All rows are made from the same 10 directions, up to rounding. Whole rows:
(in the rows, 128 means zero)
[[112 125  81 123 117 164 144 112  96 118 102 143 123  92 156  92 146 147
  120 120  95 133 174]
 [126 130  50 157 168 126 118 107 123 143  72 112 141 124 155  69 201 192
  106 137 160 124 135]
 [159 168 133  62  83 146 159 135 107 118  78 160  79  86 106 161 179 141
   92 169 120 142 158]
 [109 155  91  89 132  81 131 152 158 110 177  86 108 202 163 114  91 162
  153 104 116 146  67]
 [140 153  98  60 110 130 169 134 131 156 131 151 127 108 130  92 103 108
  111 156 106 157 112]
 [108 168 111  93 133  91 117 137 177 118  40 135  96 197 153 125 189 167
  119 161 136 128 113]
 [168 145 129 123 144 161 104 162  96 128 106 155  95  96 130 173 162 179
  129 130 141 119 170]
 [ 86 119 149 109  80  94 125  86  88  67  92 203 110  66 129 150 149 109
  156  91  59 155 189]
 [150 148 120  81 137 165 176 118 152 184  97 132 116 125 111 132 148 120
  115 130 141 106 110]
 [115  95 126 165 172  72  92  96 132 130 102 172 150 145 154 140 128 139
  192  58 105 110 143]
 [124 126  83 109  97  67 133 129 123  98 117 141 138 167 178  77  90 125
  124 157  70 162 137]
 [175 135 120 134 127 168 107 198  93 129 188 118 130 109 139 121  72 140
  105 179 136 148 145]
 [139 124 106 113 134  75 129 119 130 129 124 146 133 151 150 122 110 136
  152 108 103 135 120]
 [ 61  99 131 185 168 154 104 106 175 148  79 131 168 169 155  82 135 102
  144 118 130  98 136]]

The start of a row, then its end:
[125 158 169 110 122 130  97 188 151 117 148 130 114 149 118 148 104 118]
[117 180 148 149 108]
[ 30 159 119 130 137 204  82 155 134  92  70 160 104  95 160  93 187 159]
[123 147 125 146 178]
[131 112 107 160 143 174 121 153 122 129 156  92 132 164 164 115  91 146]
[134 118 119 106 143]
[150 129  72 123 122 101 149 120 131 132 108 100 135 168 156  85 133 150]
[103 155 121 131 118]
[158 146 132  92 136 102 130 151 129 160 168 150 146  92 101 116  94 106]
[118 160 149 164  89]
[135 135 168 133 140  82 120 121 168 151 124 118 147 140  81 138 147 101]
[112 159 183 133  71]
[137 111 152 156 103 160 149 102 120 123 103 104 127 118 101 143 162 110]
[ 95 146 142 103 149]
[155 130 109 147 119 113 103 144  77 106 153 132 139  60 114 108 142 150]
[ 95 172 152 170 144]
[144 141 125  76 125 134 130 164 137 150  95 201 122 146 168 124  75 106]
[146 150  69 137 160]
[124 135 118 140 152 169 147 128 154 154 158  56 123 156 114 126 143 147]
[117 111 177  99  82]
[131 135  58  72 105  77 198  68 133 140 103 120 125 141 143  84 145 135]
[124 102  92 137 100]
[166 152 166 104 162 167 115 188 159 180 144 139 119 149 114 167  95 119]
[133 152 161 111 105]
[156 125  66 128 133  97 152  85 105 137  89 121 132 107 132  99 184 169]
[109 122 136 129 132]
[ 76 140 147 126 113 244 164 128 140 143 169  74 124  84  90 104 136  94]
[ 90 139 162 120 110]
[140 157  70  86 125 159 140 176 138 141 109 127 115 170 184  79 100 153]
[106 178 101 140 138]
[114 118  77 121 148  69 138  96 161 143  73 142 147 194 177  81 128 135]
[149 112  95 121 116]
[125 115 156 182 117 157  79 141  81  69 103 139 102  98 132 176 174 167]
[129 124 127 117 204]
[ 65 136 114 158 165 197 111 146 156 143 165  77 143 129 132  80 131 136]
[121 125 173 124  96]
[142 110 123 146 112 133 148  96  89 134 160 120 155  47  87 105 136 105]
[ 99 137 147 147 129]
[163 143 126 130 113  97 107 135  84  82 123 123  90 102 116 177 182 190]
[120 125 145 138 149]
[ 83 129  91 130 166 158 127 128 140 152 174 111 148 114 143  77 105 134]
[148  90 137 136  97]
[116 160 120  89 128  86 118 113 110 102 110 160  92  79 111 157 192 173]
[145  95 136 153 123]
[160 156  72 122 144 133 117 175 124 119 144  73  99 179 165 120 137 208]
[112 146 151 127 112]
[146 112 110 192 152 199 104 164 103 118 171  59 122 149 150 134 122 179]
[120 119 157  95 150]
[119 123 121 142 109 118 121 144 137 116 133 114 152 152 143  82  97 103]
[ 99 186 121 150 125]
[163 138  73  98 136 114 143 146 117 133 146 116 111 164 170 123 100 172]
[145 105 101 126 123]
[183 157 113 107 111 161 149 171 117 110 163  47  68 182 134 181 138 196]
[107 130 149 102 115]
[157 104 153 171 143 185 114 151 112 158 147 131 157  98 114 126  98  99]
[111 158 148 114 154]
[218 111  82 118 107  39 152 128  85 119 199  98 138 152 141 129  64 148]
[130 120 103 148 104]
[ 96 110 128 172 144 158 134  96 142 142 126  89 152 118 108 101 160 117]
[112 120 165 109 113]
[136  94 149 146  98 172 154 106 109 133 106 150 144 110 129 126 103  76]
[118 137  86 108 183]
[ 68 134 113 128 139 171 110 160 144 105 159 110 112 174 180 112  87 146]
[163  91  96 122 132]
[207 100 115 127 122  93 153 137 106 171 193 132 180 116 119  98  32  77]
[113 164 116 148 108]
[117 157 114  58 160 151 151 139 167 213 107 199 158  86 120  69  98  76]
[125 162 129 155  97]
[169 140 129 167 192  97  65 154 123 143 118 129 129 112 108 159 187 195]
[130 135 210 125 112]
[114 147 147 166 182 192  36 234 130 130 168 138 135 122 151 120  92 156]
[131 177 171 145 142]
[176 111 161 159 204 124 107 125 147 198 137 140 150 124  93 179 133 132]
[165  82 187  85  98]
[139  87 133 176 109 128 148  84 129 136  75 121 164 141 125 102 141  87]
[ 96 161 119 104 158]
[135 151  84  90 129 103 170  94 146 152  97 108 120 130 116 102 180 149]
[105 131 150 131  88]
[134  98 134 129 102 160 157 102  93 120 136 150 125 102 137 146  97 103]
[149  83  70 109 178]
[ 91 109 156 152 160  85 122  66 162 145  90 144 148 127  99 143 176 109]
[161  73 152 106 101]
[ 97 111 101 161 120 138 110 121 102  89 116 128 130 125 165 102 134 149]
[134 116  98 131 172]
[126 121 128 134 144 137 132 123 160 133  78 121 107 212 165 158 137 149]
[158  92 106  77 142]
[171 136 116  91 114 176 179 134 142 164  85 123 107 168 143 139 123 122]
[109 148 106  92 145]
[121 157  87  80 104 103 166 106 153 127  58 123 106 162 143  99 178 145]
[ 98 159 117 134 116]
[109 169 150  96 151 158  98 190 154 122 161 119  87 159 136 169 116 162]
[154 113 147 127 102]
[158  82 142 179 135 121 116 107 112 156  86 178 185  97 124 101 112  77]
[113 169 118 123 175]
[ 83 150 147 111 153 161  97 138 145 145  62 204 126  79 125 119 169 119]
[135 145 135 140 156]
[154  89 143 161 121 121 128 104  99 115 116 147 131 133 139 165 115 122]
[154  88  90  99 176]
[148 101  94 204 153 114  94 130 118 110 111  79 142 182 163 113 150 180]
[119 135 149 103 145]
[181 139 115 107 110 115 126 156 109 136  93 166 131 114 136 115 122 126]
[ 92 203 117 151 158]
[103 140 194  86  85 126 148 110 131 117 128 170 117  72  75 162 132  65]
[125 134 117 149 125]
[202  91  92 149 132  71 141 118 102 155 152 130 176 138 142  96  69 112]
[121 147 110 135 127]
[161 141 107  65 120 154 163 128  99 145 110 183  93 100 148 160 117 144]
[156  85  72 118 169]
[213 112  67 111 157 133 196  94 115 209 151  98 148 122 120 112 113 139]
[122  94 141  96  97]
[ 65 124  74 142 124 146 125 107  96  83 158 104 120  97 159  85 143 168]
[143  75 105 146 143]
[144 137 132 112 163 155 153 127 158 184 157 100 129 139 103 141 122 125]
[137 100 166 101  76]
[ 97 133  91  80 117  93 158 109 129 126 176 136 134 122 147  90  79 113]
[157  84  82 159  96]
[119 177 147  53 153  45 136 117 189 167 121 154 121 129  79 143 159 119]
[142 123 176 156  30]
[ 63 149 166  97 148 181 137 128 166 160 165 135 130  88  90 126 120  86]
[146  98 154 133  82]
[ 94 156  93 140 138 129  96 148 143  90  86  94  98 173 162 112 191 199]
[114 147 151 129 130]
[142 137 113 115 159 149 131 143 124 165 174 125 138  93 115 117 110 135]
[134 114 154 135 100]
[149 100 155 142 102 213 171 128 109 149 183  96 139 107 107 137  72  75]
[111 125 115 101 145]
[133 138 100 102 119 120 125 165 124 136 158 146 151 123 152  70  65 107]
[112 181 106 172 121]
[148 153 143 114 167 156  90 182 119 147 160 153 112  96 120 162 119 158]
[148 121 158 134 126]
[ 62 133 138 143 186 175 103 135 179 179 121 146 165 113 122  79 129  98]
[138 130 167 127  98]
[111  76 139 173 153 125 115  90 120 149 113 183 176 105 142 113  95  83]
[170  83  91 111 167]
[136 149 109  96  87 168 181 120 114 123 151  77 104 103 103 118 150 132]
[ 81 150 142 135 112]
[124 141 138  85 115  92 124 158 140 103 168 137 100 186 160 163  64 132]
[177  89  77 134 113]
[ 61 146 116 109 148 151 130 101 162 158  60 172 146  87 122  70 179 105]
[116 147 141 143 124]
